The rows come from 5 hidden closed curves, with some noise, and rows from the same curve form a group. Each curve winds through 6 dimensions. The rows are also pushed far along 4 directions, which tell nothing about the answers.
Known rows, each followed by its group:
| -51 |   5 |  10 |   7 |   8 |  11 |   3 |  -3 |  36 |  12 |  -1 |  -5 | -15 |  -8 |   3 | -30 |  27 | -29 | => (2)
|  -7 |  -8 |   3 |   9 |   0 |  -8 | -12 |  -9 | -12 |  -5 | -12 |   6 |  -7 |  16 |   7 |  18 |   8 |  -3 | => (4)
|  37 |  -5 | -17 | -22 |   0 |  -2 |  18 |   2 |   0 |   2 | -22 |   2 |  12 |   8 |  -3 |   4 | -39 |  10 | => (4)
| -10 |  21 |  -8 | -24 |  20 |   2 |  23 |   8 |  43 |   2 |  11 |  -8 |   2 | -16 |  25 |  13 |  10 | -16 | => (0)
|  10 | -17 |   2 | -18 |   5 | -17 | -11 |   4 |  33 |  15 | -10 |  12 |  -6 |  11 |  10 |  28 |  30 |  -9 | => (3)
|  28 |  -5 |  11 |  19 | -25 |   1 | -21 |  -8 | -23 | -15 |   0 |   1 |  -2 |   3 | -10 |  -2 |  -7 |  11 | => (1)
| -11 | -13 | -23 |  36 | -27 | -22 |   1 |  18 | -25 |  -1 | -41 |   4 |  44 |  -1 | -51 | -11 |   4 |   0 | => (0)
|  92 | -32 | -10 | -16 |   1 | -35 | -15 |   2 |   6 |   2 | -43 |  20 |  15 |  27 |  -5 |  15 |  -5 |  -4 | => (3)
|  33 |  -9 |   2 | -10 |  10 |  -4 |   8 |  -5 |  12 |  13 |  -2 |  19 |  -6 |  32 |  27 |  26 |  -9 |   6 | => (0)
|  -3 | -21 |  33 | -14 |  23 |  -5 | -49 |  -2 |  25 |  11 |  -2 |  13 | -30 |  10 |   6 |  12 |  61 | -46 | => (2)
|  23 |   3 | -34 | -15 |   4 |  -6 |  43 |  28 |  11 |  17 | -30 |  10 |  46 |  16 |  -9 |   2 | -47 |  12 | => (0)
|  42 |  -6 |   6 |   5 | -13 |  -9 | -37 | -26 | -45 | -34 |  -3 | -11 | -16 |  -7 | -10 |   5 |  -7 |  -2 | => (4)
|  14 | -11 |   7 | -13 |   9 |  -7 | -19 | -45 | -27 | -38 |  17 | -12 | -45 |  -7 |  22 |  10 |   1 |   7 | => (1)
| -57 |   9 |  25 |  32 |  -7 |   5 | -30 | -26 | -29 | -39 |  17 | -18 | -29 | -21 |   0 |  -8 |  35 | -10 | => (3)
|  13 | -12 |  34 |  18 | -11 |  -5 | -41 | -30 | -11 | -24 |  -1 |  -4 | -36 |  -7 |   1 |  -8 |  40 | -17 | => (1)
|  46 | -30 |   4 | -10 |  -9 |  -9 | -22 | -10 | -22 |   4 |  -6 |  10 |  -8 |   8 | -20 |  -1 |  -5 |  11 | => (1)
| -48 |  14 |  -3 |  29 |  -5 |   4 | -10 |   2 | -42 | -27 |  16 | -13 |   9 | -14 | -16 |  -4 |  -1 |   3 | => (1)
|  -5 |  -5 |   7 |  -6 |  14 |  -1 |   5 |  -1 |  17 |  18 |  11 |   3 |  -9 | -10 |  -1 |  -7 |  32 | -15 | => (1)
| -38 | -13 | -12 |  25 | -22 |  -3 |  20 |  17 |  -5 |  23 | -27 |   6 |  27 |   1 | -37 | -19 |   3 |  16 | => (1)
| -27 |   8 | -15 |  30 | -22 |  -2 |  -3 | -13 | -50 | -30 |   4 | -13 |   7 |  -8 | -13 |   6 | -18 |  21 | => (4)
| -26 |  41 | -13 | -11 |  11 |  14 |  40 |   6 |  32 |  -9 |  24 | -26 |   8 | -42 |  16 | -13 |  -4 |  -9 | => (3)
|  30 |   1 | -34 |  14 | -25 | -12 |  24 |  22 |  -9 |  23 | -21 |   7 |  42 |   8 | -23 |   8 | -28 |  24 | => (4)
|  15 |  17 |  -3 | -11 |   0 |   7 |   6 | -12 |   2 | -21 |  25 | -13 |  -7 | -22 |   5 |   5 |  -4 | -12 | => (0)
|   4 |  -7 | -19 |  15 |  -6 |  -3 |  18 |  21 | -16 |  23 | -43 |   8 |  37 |  18 | -28 | -22 | -29 |   6 | => (3)
| -20 | -17 |  24 | -29 |  13 |  -2 | -22 |  -6 |  48 |  15 |  10 |   4 | -35 |  -9 |  14 |  18 |  61 | -29 | => (4)
|  34 |  -3 | -13 |  -3 |  -2 |  -1 |   6 |  33 |   2 |  29 |  -5 |  23 |  36 |  27 |  -7 |  19 | -25 |  10 | => (1)
|  44 |  -4 |  16 | -38 |  20 |  -3 | -11 | -24 |  13 | -33 |   5 |  -4 | -32 |  -3 |  30 |  13 |  -4 | -14 | => (3)
| -11 |  18 | -20 |   9 |   8 |   8 |  41 |  15 |   3 |  15 | -15 |   3 |  30 |  13 |   4 | -11 | -35 |   8 | => (3)
| -49 |  19 |   2 |  -7 |   2 |  32 |  38 |  23 |  29 |  34 |   2 |  -3 |  14 | -11 |  -8 | -18 |  -4 |  -7 | => (4)
|  21 | -44 |   7 |  26 | -27 | -31 | -25 |  -1 |  -9 |   8 | -39 |  22 |   7 |  24 | -27 |  10 |  32 |   7 | => (3)
|  -7 |   2 |   1 | -13 |   0 |  -2 |  15 |  -4 |  35 |   6 |  10 |  -7 | -11 | -20 |   9 |  -1 |  22 |  -3 | => (4)
| -12 |  24 |  -9 | -23 |  17 |   7 |  48 |  18 |  54 |  18 |  -9 |  -5 |  16 | -11 |  22 |   9 |   1 | -10 | => (2)
|  12 |  15 | -42 | -20 |   5 |  -8 |  37 |  26 |  17 |  12 |  -1 |  -3 |  37 |  -6 |   1 |  17 | -33 |  13 | => (3)
|  24 |  17 | -23 |  -4 |  -4 | -13 |  -8 | -30 | -32 | -56 |  31 | -24 | -14 | -20 |  21 |  14 | -30 |  16 | => (2)
|  -5 |  -6 |  21 |  -5 |  15 |   2 | -19 |   4 |  23 |  20 |  13 |  15 | -14 |  12 |  15 |  26 |  45 | -20 | => (2)
| -21 |  18 | -18 |  -6 |  18 |  11 |  44 |  25 |  35 |  26 | -12 |   3 |  27 |   6 |   7 | -14 | -18 | -11 | => (2)
|  31 |   9 |  -8 | -46 |  20 |   0 |  29 |  13 |  49 |  15 |  -5 |   2 |   6 |  -4 |  23 |  22 |  -5 |  -8 | => (2)
| -43 |  -3 |  16 |  36 | -15 |   6 | -17 |  11 | -33 |  -1 |  -3 |   0 |  12 | -10 | -40 | -17 |  26 |  -4 | => (2)
|  -5 | -18 |  19 | -11 |   5 | -11 | -46 | -15 |  -3 | -15 |   7 |   4 | -30 |   3 |   8 |  30 |  40 | -22 | => (0)
| -14 |   1 |  28 |  -7 |  -8 |   8 | -37 | -35 |  -6 | -23 |  30 | -15 | -53 | -19 |  17 |  19 |  34 | -10 | => (4)
| -49 |  18 |  14 |  17 |   8 |  23 |  11 |  15 |   9 |  22 |  18 |   3 |   5 |  -4 |  -5 | -10 |  24 | -15 | => (4)
|  20 | -31 |   7 |  27 | -11 | -23 | -18 |  -7 | -19 |  -4 | -54 |  18 |   9 |  35 | -18 |  -1 |  11 | -12 | => (0)
|  63 | -18 | -14 |  16 | -14 | -16 |  -5 |  11 | -23 |  24 | -12 |  22 |  26 |  28 | -17 |   7 | -17 |  19 | => (3)
|  25 |  14 |   1 |   4 |   0 |   9 |   2 |  -4 | -23 | -18 |  12 |  -1 |   4 |   8 |  11 |   4 | -33 |  10 | => (1)
| -32 |  -3 |   8 |  13 | -15 |  17 |   4 |   9 | -11 |  17 |  -9 |   0 |   7 |  -4 | -28 | -17 |   0 |   0 | => (4)
|   6 |  -5 | -17 | -10 |  18 |  -3 |  29 |  33 |  21 |  26 | -31 |  21 |  40 |  28 |  -4 |   6 | -19 |  -5 | => (3)
| -37 |  -4 | -11 |  19 |  -9 |   1 |  10 |  -2 | -36 | -15 | -23 |  -6 |  14 |   2 | -22 | -16 | -25 |  15 | => (1)
| -43 |  34 |   5 |  -4 |  -4 |  24 |  23 |  -6 |  23 |  -7 |  22 | -29 | -11 | -47 |   2 | -19 |  13 | -11 | => (4)
| -29 |   1 |  24 |  12 |   2 |  14 | -17 |   0 |   5 |  21 |  21 |   4 | -17 |  -3 |  -1 |  -6 |  37 | -15 | => (3)
|  71 |  -1 | -15 |  -3 |  -5 |  -3 |  16 |  10 |  -9 |  15 |   6 |  14 |  26 |  12 | -10 |   2 | -32 |  14 | => (0)
|  25 | -13 |  10 |  12 | -28 | -14 | -38 | -37 | -42 | -44 |  17 | -13 | -30 | -20 | -11 |   4 |   9 |  14 | => (0)
|  33 |  -1 |   3 | -27 |  21 |  -3 | -17 |  -4 |   6 |   1 |  29 |  11 | -16 |  15 |  29 |  37 |   1 |  -6 | => (2)
|  15 |  -1 |   0 |   3 | -14 |   5 |   8 | -22 | -21 | -17 |  10 |   1 | -13 |   6 |   7 |   7 | -26 |  20 | => (0)
|  -4 |  -9 | -12 |   9 |   2 |  -4 |   7 |  -1 | -37 |  -3 |  -3 |   1 |  12 |   0 | -23 | -13 | -16 |  12 | => (1)
|  14 | -22 |  14 | -10 |  12 |  -6 | -20 |  -8 |  13 |   4 | -26 |  11 | -15 |  23 |   5 |   0 |  16 | -22 | => (2)
| -65 |   8 |   6 |  18 | -21 |   5 |  10 |  -2 |  -7 | -15 |  -5 | -16 |   0 | -29 | -15 |  -2 |  20 |   9 | => (2)
| -52 |  14 | -14 |   0 |   2 |  12 |   0 |   9 | -18 | -12 |  26 | -15 |   7 | -19 | -12 |  -6 | -16 |   3 | => (2)
|  33 |  14 | -11 |   6 |  -5 |  -3 |  10 | -34 | -37 | -54 |   0 | -18 |  -8 |  -5 |  15 |  -3 | -45 |  13 | => (0)
| -18 |   6 |   7 |  29 |  -4 |  -1 |   3 |  11 |   8 |  14 |  -6 |   7 |  13 |   7 |  -5 |  -5 |  26 | -10 | => (1)
| -13 |  22 |   3 | -34 |  28 |  17 |  13 |  -3 |  15 | -16 |  29 | -15 | -15 | -17 |  30 |   5 | -14 |  -2 | => (0)

New rows. What belongs after each?
|  13 | -35 |  16 |  -1 | -14 | -15 | -43 | -22 | -35 | -21 | -12 |   3 | -27 |  10 |  -9 |   8 |   6 |  16 | => (0)
| -22 |  -1 |   4 |   8 | -13 |  15 |   7 |  11 |  -8 |  20 | -11 |   2 |  11 |   0 | -25 | -14 |  -7 |   3 | => (4)
|  34 |  12 | -13 | -31 |  12 |   8 |  15 |  -2 |   6 |   3 |  -2 |   1 |   0 |  13 |  24 |  27 | -36 |   1 | => (4)
|  30 |   5 |   3 | -44 |  26 |   6 | -27 | -22 |  -2 | -25 |  50 |  -5 | -39 |  -2 |  40 |  33 | -13 |  -6 | => (2)
| -12 | -11 |  18 |  -6 |  17 |   9 |  -2 |   6 |  29 |  32 | -27 |  14 |  -8 |  23 |   6 |  -7 |  22 | -27 | => (3)
|  -6 |  17 | -10 | -10 |  14 |  20 |  36 |  28 |  38 |  40 |  16 |   7 |  21 |  -2 |   1 | -19 | -10 |  -9 | => (2)
| -15 | -10 | -14 |  22 | -29 | -16 |   9 |   8 | -21 |  -5 | -31 |   0 |  27 |  -2 | -29 |   6 |  -3 |  23 | => (2)
|   0 |  -9 |   2 |  12 |  -7 | -13 | -28 |  -6 | -40 | -38 |   5 |  -3 |   3 |  -6 | -18 |   7 |   0 |   3 | => (3)
|  22 |   9 |  -3 | -37 |   6 |  -2 |   6 | -17 |  24 | -16 |  21 | -13 | -24 | -18 |  32 |  29 |  -2 |   5 | => (2)
| -17 |   4 | -13 |   4 |  -4 |   2 |  27 |   4 |   2 |  15 |  11 |  -3 |   8 | -15 | -13 | -10 |   1 |  13 | => (1)
|  22 |   3 | -29 |  12 | -11 | -14 |  47 |  16 |  17 |  18 | -22 |   4 |  38 |   0 | -12 | -13 | -18 |  18 | => (4)
|  45 |   6 | -17 | -12 |  -7 | -15 | -17 | -34 | -25 | -35 |  13 | -18 | -24 | -12 |  22 |  20 | -23 |  16 | => (3)
| -49 |  24 | -10 | -10 |   4 |  22 |  48 |  26 |  31 |  17 |  24 |  -3 |  21 | -20 |   1 |  -4 | -11 |   8 | => (3)
| -15 |  19 | -27 |  -6 |  13 |  -7 |  40 |  30 |  37 |  17 | -13 |  -1 |  36 |  -4 |   7 |   6 |  -2 |  -3 | => (0)
| -36 |   7 |  10 | -26 |  15 |  10 | -12 |  -7 |  31 |   2 |  39 |  -7 | -34 | -11 |  28 |  23 |  27 | -13 | => (2)
| -22 |  45 | -27 |  -4 |   3 |  10 |  38 |   4 |  16 | -11 |  24 | -29 |  13 | -39 |  14 |  -8 | -15 |   4 | => (3)
|   3 |  -2 | -15 |   6 |  -4 |  -6 |   7 |  -1 | -39 | -35 | -18 |  -5 |  18 |   2 | -14 |  -5 | -41 |  15 | => (3)
|  54 | -29 |  -7 | -25 |  -1 | -17 |  -8 |  14 |  -2 |  22 | -19 |  25 |  15 |  31 |  -8 |  38 | -12 |  15 | => (2)
| -28 |  -5 |   7 |  31 | -15 |  -5 |   5 |  -3 |   5 |  13 |  -9 |   3 |   0 |   2 |  -8 |  -5 |  30 |   1 | => (4)
|   9 |  14 |  23 | -14 |   9 |  22 |  -1 | -10 |  18 |   1 |  39 |  -3 | -25 | -18 |  11 |  -2 |  18 | -20 | => (0)
|  -9 |   3 | -27 |  22 | -24 |  -4 | -12 |  -7 | -61 | -16 | -15 | -22 |  11 | -12 | -28 | -17 | -36 |  22 | => (3)
| -36 |  12 |   9 |  18 | -14 |  18 |  21 | -16 |  -5 | -15 |  -2 | -11 |  -4 | -14 | -12 | -21 |  -5 |  -8 | => (0)
|  29 | -31 |  -2 |  -8 |   4 | -28 | -48 |  -6 |  -7 |  -7 | -19 |   9 | -10 |  17 |  -5 |  11 |  21 | -23 | => (2)
|  -4 |  22 | -21 | -10 |  13 |   7 |  25 |  19 |   5 |   2 |  17 |   0 |  26 |  -2 |   3 |  17 | -22 |  -8 | => (0)
| -10 |  14 |  14 | -23 |   3 |  27 |   7 | -15 |   5 |  -6 |  21 | -13 | -27 | -19 |  10 |  -5 | -13 |  -3 | => (4)
| -39 |  -7 |  -6 |  20 | -10 | -15 |  -8 |  12 |  -5 |   4 | -10 |   0 |  13 |  -4 | -14 |   6 |  25 |   8 | => (0)
| -63 |  30 |   6 |   0 |  -3 |  21 |  31 |  -4 |   9 | -16 |  20 | -21 |  -8 | -33 |  12 |   5 |   6 |   9 | => (2)
| -28 |  14 |   0 |   1 |   6 |  11 |  11 |  -8 |  -7 | -22 |  -1 | -15 |  -5 | -12 |   3 | -18 | -15 |  -4 | => (2)
| -21 |  13 | -13 | -12 |  10 |  10 |  31 |  20 |  42 |  46 |   2 |   7 |   9 |   9 |  18 |  12 |   4 |  -1 | => (3)
|  -3 |  11 |  -5 | -13 |  22 |  14 |  33 |  18 |  35 |  36 | -16 |  10 |  13 |  20 |  16 |  -6 | -13 | -12 | => (3)
|  56 |   4 |   7 | -34 |  16 |   9 |  -3 | -11 |  21 |   1 |  31 |   0 | -23 |  -3 |  25 |   2 |  -9 | -10 | => (2)
| -26 | -12 |  32 |  20 |   6 |  -2 | -30 | -16 |  -8 |  -9 |  -9 |  -2 | -26 |  -7 | -12 | -20 |  52 | -31 | => (1)
| -20 |  25 |  -4 | -31 |  14 |  23 |  34 |   6 |  38 |   4 |  12 | -11 |  -3 | -14 |  23 |   1 | -18 |  -3 | => (1)
|  14 | -18 |  19 |  -6 |  -4 |  -7 | -20 | -20 | -10 | -14 | -11 |   5 | -23 |  12 |  10 |  26 |  13 |   6 | => (2)
|  30 | -16 |  24 |   3 |  -7 |  -6 | -46 | -21 | -13 |  -9 | -13 |   1 | -26 |   5 |  -3 |   8 |  31 | -24 | => (4)
|  22 | -13 |  13 |   6 | -19 |  -1 | -39 | -39 | -58 | -43 | -15 | -10 | -31 |   7 |  -2 |   9 | -21 |   8 | => (4)
|   5 |  47 | -14 | -30 |   6 |  25 |  45 |  -4 |  34 |  -1 |  42 | -26 |  -4 | -39 |  29 |   4 | -25 |   6 | => (4)
|  20 |  12 | -22 |  34 | -24 |  -7 |  33 |  -6 | -33 | -17 |  -6 |  -8 |  26 |  -5 | -11 | -19 | -42 |  40 | => (0)
| -21 |  16 |   7 |  27 | -12 |  10 |  21 | -12 |  -5 |  -8 |   6 | -10 |  -3 | -14 |   0 | -22 |   1 |  13 | => (0)
| -30 |   0 |  24 |   8 |   1 |  -1 | -14 | -16 |  15 |  -6 |  14 |  -9 | -33 | -17 |  19 |  -4 |  44 |   2 | => (0)
| -37 |  23 |   3 |  11 |  13 |  23 |  29 |  34 |  27 |  35 |   2 |  13 |  29 |  12 |   3 |  -7 |   1 | -13 | => (1)
|  18 | -16 |  15 |   2 |  -7 |  -7 | -43 | -15 | -29 | -20 |   0 |  -4 | -18 |  -7 | -18 |  -1 |  19 | -12 | => (4)
|  -4 | -13 |   1 |   5 |  -6 |  -9 | -27 | -12 | -47 | -38 | -10 |  -9 |  -7 |  -5 | -15 |  -5 | -14 |  12 | => (0)
|  -1 |  17 |  14 |  -7 |   8 |  23 |  19 |  22 |  43 |  33 |   4 |   8 |   9 |   4 |   8 |  -9 |   6 | -16 | => (1)
|  32 | -25 |   8 |  -3 |   8 | -12 | -26 |  11 |  -1 |  14 | -23 |  24 |  10 |  28 | -15 |  15 |  19 | -27 | => (0)
|   2 |  -3 |  23 | -45 |  17 |  15 | -12 | -11 |  24 |   0 |  32 |   1 | -37 |  -7 |  29 |  34 |  18 |  -7 | => (2)
|  11 |   6 |   8 | -28 |  31 |  10 |  21 |   0 |  48 |  18 |  -3 |  14 |  -9 |  25 |  40 |  23 |   4 | -29 | => (0)
| -66 |  25 |  -2 |  25 | -14 |  13 |  15 | -24 | -17 | -37 |  16 | -30 | -16 | -28 |   6 | -25 |  -9 |   9 | => (2)
|  36 | -14 |  17 | -12 | -11 |   8 | -30 | -30 | -33 | -21 |   9 |  -4 | -33 |   0 |  -2 |   5 | -15 |   8 | => (4)
|  26 |  -6 |  -4 |   2 |  -6 | -10 | -14 | -36 | -45 | -40 |  21 | -18 | -25 | -24 |  -6 |  -8 |  -6 |  14 | => (1)
|  20 | -12 |   5 |  -4 |  -3 | -12 | -44 | -28 | -42 | -47 |  13 |  -7 | -24 |  -2 |   0 |  25 |   0 |  -6 | => (0)
|  -3 |   6 |  21 |  -8 |  12 |   5 | -13 | -33 |  -2 | -28 |  21 |  -7 | -42 |   2 |  40 |  17 |   8 |   0 | => (0)
|  12 | -18 |   5 | -20 |   4 |  -2 |   0 |  16 |   8 |  23 | -12 |  18 |  10 |  16 |  -7 |  27 |   4 |   3 | => (2)
|   8 |   6 | -32 |  24 |  -5 | -15 |  33 |  15 | -22 |   1 | -22 |   7 |  42 |  22 |  -2 |   3 | -40 |  32 | => (0)
|   9 |  16 | -19 |  24 | -12 |  -8 |  16 |   6 | -22 | -19 |  18 |  -5 |  28 | -14 | -13 |  -1 | -15 |  19 | => (3)
|  14 |  -8 | -15 | -13 |   0 |  -6 |  11 |   7 |  -6 |   4 |  -6 |   7 |  11 |  13 |   2 |  13 | -28 |  24 | => (0)
|   9 |  14 |   6 | -22 |   8 |  19 |  25 | -18 |  21 | -10 |  12 |  -7 | -17 |  -6 |  21 |   2 | -17 | -13 | => (0)
| -45 |  36 | -31 | -17 |  10 |  11 |  42 |  17 |  38 |   3 |  26 | -22 |  15 | -32 |  14 |  -5 | -12 |  -3 | => (2)
